The rows come from 4 hidden closed curves, with some noise, and rows from the same curve form a group. Each curve winds through 8 dimensions. The rows are also pushed far along 5 directions, which tell nothing about the answers.
Some rows, each with its group after it:
-4; 9; 1; 5; 14; 0; -40; 17; -5; 17; -20; -22; 0; 6; -11; -4; -3; 10; 2 | (3)
9; 16; -7; -10; -43; 17; 30; 47; -20; -14; -14; -42; 12; 33; 38; -33; -30; -3; -51 | (3)
58; -56; 24; 14; -29; 3; 17; -22; -33; -46; -24; 42; 10; -26; 25; -49; 20; 49; 26 | (2)
-19; -7; -4; -7; -4; -6; 14; 1; 0; -3; 14; -7; -5; -15; -26; 8; -12; -9; 9 | (2)
5; -3; -3; 6; -3; 55; -30; -8; -15; 21; 9; 34; -4; 9; -33; -4; -6; -13; 33 | (2)
-3; -16; 30; 1; -17; -26; 36; -19; 4; -27; 13; 12; 2; 4; 5; -2; 8; 10; -12 | (1)
-3; 21; -7; 11; 21; -32; -4; -4; 26; -6; -6; 7; -20; -11; 1; 23; 21; 1; -4 | (0)
6; -11; 20; 0; -41; 31; 35; -9; -9; -22; 22; 7; -1; 3; -30; -38; -25; -19; 15 | (1)
16; 20; -7; -2; 18; 4; -40; 7; 6; 21; 1; 4; -20; 8; -25; -26; 5; -9; 8 | (0)
-3; -10; -3; 1; -12; -4; 0; 10; -2; 12; 14; 18; -6; -1; -6; 11; 0; 3; 13 | (2)
-4; -1; -4; 16; 21; -15; 13; -21; 8; 5; 25; 16; -17; -4; -3; -5; 16; 1; -2 | (1)
35; -8; 26; -8; -31; 30; -23; 15; -8; -27; -34; 9; 12; 28; 6; -47; -14; 16; -1 | (1)
-4; 6; -20; 9; 11; -12; 6; 2; 19; -12; -3; 12; 3; -20; 4; 21; 20; 2; 7 | (1)
-34; 32; 11; 2; -40; 13; 21; 48; -14; -2; -20; -73; 24; 1; -1; 27; -27; -19; -17 | (1)
-20; -17; 10; 0; -25; -16; 34; 24; -29; -14; -26; -42; 33; -7; 47; 31; -9; 23; -27 | (2)
-13; 3; -14; 8; 7; 18; 17; -2; -8; 21; 34; 7; -5; 12; -11; -11; -18; -23; 0 | (1)
-42; 10; 2; 2; -5; 22; 16; 14; 20; 37; 56; 13; 12; 24; -41; 15; -29; -57; 19 | (3)
32; -15; 2; -15; -20; 34; -12; 19; -15; -9; -22; -22; 10; 17; 13; -53; -33; 8; 2 | (2)
-34; 8; -8; 8; 29; -56; 23; -7; 9; 5; 8; 3; 1; -8; 15; 56; 11; 1; -22 | (0)
2; 13; -32; 5; 49; -57; 3; -3; 30; -8; -5; 19; -8; -11; 36; 26; 41; 14; -28 | (3)
-15; 23; 10; 6; -16; 4; 10; 28; -6; -11; -6; -10; 8; 16; -13; -6; -9; -20; -20 | (0)
-15; 35; -8; 1; 17; -33; -2; 7; 28; 0; -8; -21; -2; -5; 5; 41; 19; -4; -18 | (1)
47; 10; -1; -17; 2; -28; 12; 10; 26; -11; 33; 34; -16; 58; 15; -89; 8; -5; -50 | (3)
-7; -4; -18; 1; 13; -7; -2; -22; 0; -1; -12; 2; -18; -40; 8; 56; 16; 13; 18 | (2)
-3; 26; -16; -12; 13; -20; 24; 5; 13; 21; 33; -14; -5; 35; 21; -9; -8; -20; -43 | (0)
4; 10; -3; -4; 3; -37; -14; 20; 4; 2; -22; -49; -13; 4; 24; -7; 2; 31; -30 | (3)
0; 6; 23; -5; -29; -8; 15; 1; -9; -17; -18; -19; 7; -7; 9; 22; 2; 8; -7 | (1)
-21; -23; 5; 9; 6; 9; 12; -35; 25; 3; 40; 39; -3; -34; -43; 21; 19; -20; 52 | (3)
20; -10; 10; -17; -17; 14; 8; -5; 10; -15; 8; 25; -2; 33; 14; -28; -7; -4; -18 | (0)
15; 11; -16; 7; 27; -22; -10; 13; 29; -8; -16; -11; 0; 10; 24; -17; 0; 11; -13 | (2)
-7; -10; 11; 7; -1; 10; -21; -8; -19; 4; -12; -4; -1; -21; -22; 15; 11; 13; 23 | (2)
5; -37; 11; 4; -8; -4; 2; -11; -12; -8; -15; 11; 11; -14; 24; 22; 1; 31; 18 | (2)
-9; 16; -16; -15; 25; -8; -8; -2; 11; 26; 16; -21; -7; -3; 1; 8; 11; -17; -11 | (3)
-5; -17; 28; 1; -36; -13; 61; -15; -19; -50; 6; 3; 10; -24; 0; -8; 28; 4; -19 | (0)
-4; 1; 2; 2; -12; -25; 57; 8; -3; -44; -16; -29; 4; 12; 56; -12; -5; 14; -60 | (1)
29; -3; 7; -2; 17; 16; -64; -24; 8; 30; -5; 9; -38; 6; -31; -19; -11; 12; 39 | (3)
5; -11; 24; -10; -28; -9; 20; 5; 11; -6; 22; 1; 0; 23; 5; -27; -1; 1; -15 | (3)
-8; -7; -22; 13; 46; -28; -17; -8; 19; 8; 0; 16; 3; -17; 1; 17; 22; 14; 12 | (2)
-26; 27; -29; 17; 36; -10; -6; 10; 12; 30; 4; -14; 7; 3; 5; 36; -7; -9; -1 | (0)
11; 11; 13; 3; -25; 5; 17; 11; -30; -7; 1; 18; 17; 11; -9; -11; -1; -9; -9 | (1)
18; -7; 3; -11; 8; -31; -1; -14; 37; -3; 14; 20; -18; 12; 29; -3; 31; 18; -16 | (0)
23; 10; 5; 18; 5; 9; -12; -8; 11; 4; 9; 37; -9; 23; -6; -24; 6; 1; 10 | (0)
-19; -17; 15; -1; -22; -11; 54; -2; 7; -35; 17; 3; 22; -21; -1; 0; 18; -9; -6 | (3)
14; 35; -8; -5; 27; -44; -11; 4; 7; -21; -51; -42; -14; -8; 48; 17; 28; 26; -49 | (0)
2; 15; 5; 11; 10; -17; -9; 9; 4; -12; -16; -7; -2; 9; -3; -12; 4; 8; -17 | (3)
-16; -2; -1; 12; -5; 22; 11; -7; 19; 13; 30; 12; 7; 7; -10; 8; 5; -11; 18 | (0)
9; 23; -35; 7; 48; -10; -24; -4; 33; 27; 13; 9; -10; 16; 8; -5; 2; -3; 1 | (0)
0; -3; -2; 0; -19; 8; 14; 6; 14; -17; -5; -10; 1; -15; 2; 5; -1; 0; 10 | (1)
2; 24; -26; -2; 42; -20; -34; 20; 18; 4; -26; -19; 1; 8; 20; -2; 20; 12; -28 | (2)
-9; -7; -15; 3; 24; -4; -31; -5; 41; 19; -5; -14; -20; -7; 17; 24; 4; 18; 18 | (1)
1; -1; 14; 13; 0; 9; -18; -6; -22; 11; -18; -9; 3; -9; 2; 17; 16; 18; 10 | (2)
-8; 10; -13; -16; 4; -20; 15; 17; 29; 10; 27; -4; -4; 21; 16; -1; 4; -15; -29 | (0)
-9; 3; 11; -6; -8; 27; -34; 13; 4; 14; -13; -31; -1; 4; -23; -5; -19; -5; 18 | (0)
27; -1; 2; -11; 15; -27; -39; -3; 12; -10; -38; -21; -17; -12; 35; 2; 45; 47; -15 | (2)
3; -21; 5; 4; -11; -3; 22; -6; 16; -23; 0; -3; -8; 1; 24; -13; -4; 16; -5 | (1)
-10; -7; 6; -12; -2; 7; -1; 1; -25; 14; -3; -9; 9; -9; -6; 16; -17; -12; 10 | (3)
10; 15; 0; 4; 8; -4; -5; 4; 10; -22; -15; -4; -6; 12; -4; -27; -3; 1; -18 | (3)
7; -39; 14; 4; -19; -10; 39; -31; -25; -46; -17; 23; 4; -54; 0; 17; 8; 16; 28 | (3)
-27; 18; 10; 5; 9; -34; 22; -1; 18; 8; 19; -28; -8; 12; 1; 15; -3; -8; -26 | (1)
28; -13; 1; 19; 29; -32; -18; -28; 13; 2; -19; 19; -15; -17; 38; 22; 35; 43; 14 | (2)

New rows, each followed by its group:
12; 3; -3; -6; -13; 32; -10; 8; 3; -3; -12; -26; -11; 8; 0; -27; -30; -5; 6 | (1)
37; -10; -15; -12; 14; 3; -46; -17; 16; 9; -13; 23; -38; -12; -1; -2; 3; 20; 33 | (2)
-5; 22; -28; 5; 57; -37; -7; -4; 33; 0; -6; -11; -5; 5; 17; 8; 6; 0; -22 | (2)
16; -10; -6; 4; 11; -11; 15; -8; 30; -7; 21; 16; -2; 13; 10; -29; -5; 0; 3 | (2)
-9; -7; -1; 12; -15; 12; 29; -6; 8; -20; -5; -14; 10; -18; 11; 17; -9; 6; 16 | (0)
-17; -4; -7; -18; -26; 17; -4; 47; -27; -3; -31; -37; 20; -8; 11; 12; -21; -6; -13 | (0)
-3; 4; 18; 4; -18; 3; -7; 9; -3; 13; -3; -35; -1; -2; -4; -2; -1; 8; 8 | (0)
19; -15; 13; -5; -26; 43; -47; 7; 12; 12; -18; -13; -14; 11; -2; -16; -12; 23; 31 | (3)
13; -21; -11; 5; 9; 24; -42; -3; 12; 9; -3; 22; -9; -12; -26; -19; -1; 10; 46 | (3)
11; 15; -9; 10; 11; -28; -4; 7; 12; -3; -5; 7; -14; 24; 23; -6; 7; 19; -31 | (3)
-6; 2; -6; -1; -15; 13; 12; -2; 13; 1; 12; 9; -11; 0; 3; 24; 1; -7; 7 | (2)
2; 32; -3; -12; -2; -5; 18; 23; 13; 7; 27; -45; 0; 34; -6; -57; -19; -25; -37 | (0)
15; -2; -3; 4; 2; -1; -5; 8; 3; 12; 4; -16; 1; 0; 16; -19; 11; 11; 0 | (2)
13; -2; -19; -1; 18; 11; 15; -27; 20; 7; 38; 12; -4; 7; -5; -32; 2; -9; 7 | (0)
-3; 11; -7; 8; -17; -6; 31; 19; 4; -16; 9; -7; 1; 28; 12; -23; -15; -1; -37 | (3)
5; 0; 13; 3; -3; -8; 27; -9; -16; -18; 24; 27; 6; 8; -25; -41; 12; -16; -17 | (0)
-26; 20; -4; 14; 25; -27; 5; 2; 8; 1; 4; -11; -1; 0; -14; 16; 3; -6; -15 | (3)
6; -11; 8; -9; -10; 23; -2; -4; -9; 21; 18; -3; 4; 19; 5; -13; -10; -2; 2 | (2)
19; -6; -4; 9; 26; 8; -28; -34; 41; 15; 39; 40; -31; -6; -44; -28; 24; -4; 44 | (2)
-30; 23; 9; -13; -17; 18; 20; 22; 10; 15; 41; -17; 5; 48; -33; -20; -36; -44; -25 | (2)
17; -12; 14; -2; 4; -14; -12; -27; -13; -10; -19; -2; -18; -15; 1; -1; 3; 25; 6 | (3)
-2; 26; -14; 5; 28; -21; -14; -8; 12; 30; 14; 5; -23; 21; 9; 18; 4; -3; -19 | (3)
-26; -7; 8; 17; -41; 39; 3; 19; -17; 2; -21; -11; 12; -18; 1; 55; -7; 6; 30 | (2)
24; -2; 1; -4; 3; 6; 25; -20; -2; -7; 29; 6; -3; 11; -4; -52; 1; -11; -12 | (2)
8; 10; -3; -9; 5; 7; -11; 15; 31; 10; 16; 27; 1; 34; 1; -19; -7; -23; -2 | (3)
-29; -42; 22; 14; 0; 2; 23; -52; -20; -1; 27; 37; 9; -62; -40; 47; 29; -2; 57 | (3)
-25; 13; -10; 12; 28; -42; 21; -8; 30; 19; 20; -24; -4; -7; 28; 46; 20; 4; -15 | (2)
-19; 32; -25; -8; 24; -20; 11; 9; 18; -11; -15; -39; -2; -1; 23; 27; 10; -5; -43 | (2)
-13; -22; 14; 0; -13; -14; 17; -12; -6; -23; -2; -5; 1; -35; -8; 16; 26; 20; 9 | (2)
25; 3; 4; -19; -10; -33; 10; 16; 27; -41; -10; -15; -10; 9; 17; -49; 21; 18; -40 | (2)
10; 2; -1; -5; -6; 8; -12; 16; 29; -13; -8; 6; 0; 23; 14; -13; 6; 8; -12 | (2)
8; 0; 2; 5; -13; -9; 44; 21; 4; -40; -4; -12; 23; 17; 20; -45; -14; -3; -32 | (2)
11; 13; 3; 5; 10; 16; -56; 2; 36; 36; -3; -9; -24; 17; 2; 12; 11; 12; 23 | (2)
-27; -15; 7; -1; -22; -2; 52; 5; -10; 6; 38; -17; 22; 1; 8; 7; -2; -10; -13 | (2)
27; -32; -2; -6; -6; -15; 29; -30; 16; -13; 54; 51; -21; 17; -10; -60; 6; 9; -5 | (3)
-24; 17; 20; 8; -15; 4; 19; 4; -28; 15; -4; -47; 12; 8; 5; 25; -20; -4; -13 | (0)
-37; 17; -3; 18; 3; 5; 2; 18; -31; 12; -30; -24; 22; -28; 6; 72; 1; -9; 8 | (3)
7; -5; -17; 5; 12; 19; 0; -29; -4; 6; 18; 32; -18; -21; -25; 6; 5; -10; 30 | (2)
34; -2; 0; -18; -21; -6; 4; 13; 18; -38; -32; -15; 1; 3; 49; -21; 20; 27; -28 | (1)
19; 3; -4; -34; -16; 22; 5; 18; 8; -20; 14; 6; -2; 29; -14; -68; -14; -30; -30 | (0)
10; -26; 20; 7; -12; -17; -9; -1; -8; -9; -29; 26; 5; -20; 23; 34; 15; 27; 24 | (3)
-6; -14; 4; -8; -17; -9; 29; -5; -8; -3; 26; 25; -3; 7; -3; 6; -4; -6; -8 | (2)
12; -11; 3; -10; -11; -3; -13; 8; -3; -15; -18; -7; -10; -12; -7; -12; -3; 16; 10 | (2)
37; -15; 8; -19; -35; 4; 30; 4; 16; -37; 12; 30; -5; 25; 25; -53; 3; 0; -23 | (0)
10; -6; -3; -10; -4; -5; -17; 12; 17; 12; 4; 10; -9; 11; 13; -2; 8; 8; 2 | (0)
-6; -14; 8; 6; -14; -26; 23; 2; -9; -6; 12; -7; -3; -5; -1; -8; 0; 16; -10 | (3)
11; -7; 18; -5; -44; 6; 23; 13; -22; -15; -2; -13; 12; -11; 0; -13; 2; 3; 2 | (1)
-21; 27; 12; 6; 3; -16; -5; 5; -1; 18; -11; -39; -9; -11; 3; 43; 8; -3; -5 | (3)
17; 0; 14; 10; -8; 20; 18; -19; -8; -23; 4; 34; -1; 21; 0; -28; -1; -4; -10 | (1)
-3; -10; -3; 10; -10; 1; -22; 19; -38; 5; -52; -30; 10; -14; 39; 36; 3; 44; -8 | (3)
-17; -2; -17; 11; 11; 24; 18; -19; 0; 23; 34; -5; 8; -9; -14; 9; -12; -15; 25 | (0)
-3; -11; 10; 14; -22; 5; 3; -6; -27; -27; -55; -18; -1; -47; 21; 57; 4; 28; 21 | (0)
-14; 25; -23; 14; 34; -9; -33; 8; 20; 23; -13; -4; -9; -3; 11; 47; 25; 8; 0 | (2)
-20; -7; -4; -3; 0; -13; -10; 12; -9; -18; -35; -13; 1; -42; -2; 43; 12; 7; 7 | (0)
37; -25; 7; 2; -4; 20; 11; -42; -3; -27; 25; 84; -11; 7; -18; -43; 27; 2; 14 | (2)
15; -10; 9; 8; 8; -2; -17; -34; -13; 10; -2; 26; -21; -9; 2; 17; 16; 19; 15 | (3)
-41; 15; -17; 6; 24; -37; -5; 9; 8; 35; 12; -51; -11; -12; -8; 43; -6; 4; -10 | (3)
-25; 7; -5; 13; -12; 28; 27; -6; 4; 19; 46; 27; -1; 10; -28; 22; -9; -34; 16 | (2)
24; 17; 2; -10; 34; 9; -53; -21; 18; 36; 16; 8; -27; 34; -24; -35; -9; -7; 10 | (0)
16; 18; 12; -1; -1; 17; -34; -4; -7; 26; -8; -9; -21; 17; -3; -2; -5; 0; 4 | (3)
-13; 10; -12; -7; -18; 16; 17; 31; -33; 2; -11; -22; 15; 4; 2; 5; -37; -22; -12 | (0)
4; 13; 6; 0; 1; -13; 22; -6; 8; 12; 35; 17; -5; 36; 1; -16; -11; -15; -19 | (0)
-8; 30; -25; 2; 21; -15; 6; 22; 5; 2; -18; -33; -6; 19; 34; 6; -20; -5; -40 | (1)
-6; 22; -8; 4; 20; 0; -1; -2; 3; 2; -5; 6; 3; 0; 2; 16; 14; -16; -9 | (3)
-3; -6; 8; 12; -2; -21; 9; -15; -6; -10; -3; 2; -10; -39; -6; 22; 33; 14; 14 | (0)
-20; 14; -8; 8; -3; 6; -32; 48; 5; 6; -48; -59; 14; -8; 16; 22; -10; 16; 2 | (1)
-10; -13; 19; 13; 6; -21; 13; -18; -31; -24; -32; 16; 13; -42; 1; 45; 13; 10; 17 | (3)
5; 6; 7; -2; 6; 4; -6; -9; 11; 23; 43; 13; -13; 20; -42; -42; -11; -22; 13 | (0)
-25; 13; -2; 5; 2; 23; -2; 11; -33; 27; 14; -12; 14; 4; -44; 1; -37; -32; 13 | (1)
3; 20; -20; 0; 7; -14; -9; 24; 21; -7; -16; -35; -11; 19; 20; -18; -8; 15; -34 | (3)
-16; -4; 4; 5; -13; 7; 16; 6; 3; 13; 24; -20; 7; -8; -6; 3; 9; -4; 7 | (2)
52; 7; 22; -4; -14; 28; -56; 7; -12; -6; -58; -27; -12; 22; 18; -43; -16; 33; 6 | (0)
